The groups are shells around one centre, one inside the other: the same stretched ball of 6 dimensions in 7 sizes.
In the rows, zero is written as 128.
Some rows, each with its group after it:
[141 133 161 149 137 137 142  98 152 126 128 110 121] | Y
[107 146 127 115 138  92 128 129 118 126 121 100 156] | Y
[115 131 118  81 163 134 105 141 126 142 120 159 133] | U
[111 137 141 101 132 146  90 169 119 137 152 123 141] | C
[126 161 114  95 118 124  98 169  74 143 152 135 133] | T
[143 144 143 145 101 151 115 158  94 136 166 103 128] | B
[164 102  98 160 154 142 171  99 116 144 104 129 131] | B
[130 162 131 138 125  78 155  93 112 118 116 102 135] | B
[139 109 133 124 177 141 147  89 164 138  99 145 124] | A
[146 153 127 160 110 101 157 108  95 124 131  92 134] | T
[158 110 113 206 127 116 213  58 122 100  99 106 125] | B
[117 123 111 103 156 126 116 149 117 147 121 122 154] | A
[108 133 156 101 145 150 107 128 153 113 135 158 116] | D
[148 113 146 123 154 181 121 120 150 139 133 163 103] | A
[183 132  91 152 139 128 172  92  86 151 111 146 110] | Y
[117 146 158  86 122 176  66 184 117 137 174 153 115] | U
[155 156  83 144 129  68 172 100  67 144 105 100 146] | D
[141 116 151 146 109 199 102 175 113 134 175 124 120] | Y
[132 111  99 146 167  93 178  83 132 130  82 108 155] | A
[137 106 159 120 157 193 111 128 166 135 138 161 106] | A
[167 159  93 135 102 122 125 161  40 163 154 110 132] | B
[100 111 136 123 142 147 118 148 139 115 133 121 148] | U
[ 95 102 179 131 151 172 123 113 195  88 130 145 120] | T
[124 141 156 142 107 146 116 147 118 118 159 104 130] | T
[150 157  96 103 112 138  96 185  46 166 161 133 132] | A
[114 138 111 129 147  78 156 102 119 120 100 102 157] | U
[ 87 123 184  73 145 198  53 182 170 121 168 165 118] | D
[125 109 181 138 130 203 107 138 167 112 159 147 104] | U
[141 118  91 170 167  57 221  34 134 115  56 100 152] | Y
[140 125 100 137 170  84 182  65 133 132  76 123 141] | C
[116 117 143 151 158 106 177  61 171  94  90 125 130] | U
[157 125 127 166 148 109 182  67 138 129  98 108 127] | C
[116 141 148 109 120 158  99 156 118 117 157 148 117] | C
[ 86 122 150 113 149 129 127 115 163  91 119 142 134] | B
[118 106 183 139 156 170 132  95 200 105 125 139 112] | T
[156 149  95 161 117  90 181  90  76 121 112 117 126] | T
[129 151 109 131 135  78 155 104 101 128 109 104 147] | C
[107 119 169 106 175 139 123  95 196 119 108 141 126] | A
[148 111 105 151 162 114 174  86 130 137  92 118 141] | U
[159 116 113 163 136 138 160 111 110 140 121 113 132] | C
[105 108 143  86 152 191  70 192 139 145 156 148 139] | B
[165 146  87 182  96  98 180 114  50 128 130  92 137] | Y
[108 142 134  75 150 139  89 154 125 135 137 159 128] | D
[125 118 102 140 158  95 165 100 124 128  94 106 157] | D
[138 134 106 146 154  79 188  60 126 115  82 126 133] | D
[155 123 130 162 155 113 185  55 149 122  92 125 118] | C
[157 155  86 128 108 120 131 154  43 150 145 128 130] | D
[119 125 136 153 107 148 129 151 107 108 153 107 138] | T
[125 107 184 128 135 214  91 155 169 125 166 144 108] | Y

New rows, each followed by its group:
[113 140 148  65 153 164  71 164 136 144 148 171 117] | Y
[126 113 102 171 155  76 208  53 137  98  73 105 149] | B
[175 110 110 177 156 125 197  58 132 135  90 125 119] | Y
[113 146 122 127 145  73 153  99 125 120 102  97 155] | A
[148 142  71 165 142  41 213  59  84 123  72  94 155] | B
[178 119 134 177 122 167 157 109 114 140 139 121 108] | Y
[127 137  96 121 126 121 132 145  79 128 131 136 138] | T
[112 119 124 113 149 141 127 129 132 116 122 152 130] | U
[180 146  72 151 102 130 145 155  25 162 147 120 129] | Y
[152 134 167 150 121 169 131 111 141 122 149 137  97] | A
[127 124 102 137 127 127 140 142  90 126 130 120 145] | C
[114 109 143 146 148 134 146 110 157 113 117 109 144] | C
[111 124 135 126 115 166 107 168 108 111 159 137 130] | D
[155 118 107 164 113 154 143 149  81 139 146 109 136] | Y
[145 132 106 185 107 102 183 101  86 108 122  92 140] | A
[115 103 145 107 163 177 112 133 162 123 128 165 120] | D
[126 110 135 124 149 166 129 121 144 117 127 162 115] | T
[166 160  98 123 119 119 135 129  63 152 136 143 114] | Y
[137  99 120 163 172 112 191  58 163 117  78 118 139] | A
[152 157  92 159 108  78 170 111  60 131 122  92 143] | A
[119 140 149  71 124 200  42 218 104 155 188 161 118] | A
[113 116 151  88 145 196  69 186 138 143 162 156 125] | C
[147 161 113  96 106 155  80 194  54 162 175 142 121] | Y
[135 128 124 126 173  98 164  69 153 131  85 131 132] | U
[132 136 177 148 102 179 112 141 134 107 171 130 102] | A
[174 143  92 147 145  94 176  82  91 153  98 121 127] | U
[164 136  83 125 153 108 155 107  86 160 104 136 132] | U
[ 83 114 138  97 160 135 109 143 155 112 121 135 151] | D
[176 131 116 176 143 106 198  50 123 130  94 120 113] | T
[126 140 171 124 114 172  95 154 133 124 168 129 113] | U
[103 116 164 100 180 139 118 104 195 124 108 138 133] | Y
[157 143 113 111 147 131 131 117 103 153 122 154 113] | T
[129 103 146 136 164 154 142 102 169 125 113 134 127] | C
[ 96 106 186 114 124 220  69 187 163 109 181 146 118] | A
[121 156 122 125 102 119 117 158  77 120 154 115 136] | Y
[145 129 163 147 102 195 103 162 116 127 179 130 106] | D
[ 95 135 179  78 118 205  39 213 134 128 193 153 118] | A
[146 137  85 124 134 114 135 146  69 156 126 118 147] | U
[110 115 165 121 170 135 131  96 191 120 108 123 135] | Y
[149 131 145 181 116 124 168  94 126 115 129  90 127] | A
[152 156 104 153 116  88 171  94  80 122 117 117 126] | T
[126 112 176 119 146 195  97 142 170 130 152 146 111] | T
[108 121 170 150 142 131 153  82 180  87 116 123 123] | U
[151 141  86 112 136 125 131 140  70 153 127 148 128] | U
[170 143 133 166  93 164 142 129  83 125 161 135  96] | B
[102 144 139  56 157 144  68 172 130 148 142 157 134] | Y
[169 146 140 176 117 117 172  80 115 128 125 102 113] | B
[148 124 106 183 148  74 218  36 131 105  74 105 135] | D
[133 122 105 103 128 175  89 196  78 155 161 146 136] | A
[157 114  92 124 143 165 130 146  88 153 132 159 121] | B
[163 141  78 171 115  88 179 112  56 141 116  88 149] | Y
[175 154 106 161  99 124 152 126  58 144 145 113 118] | U
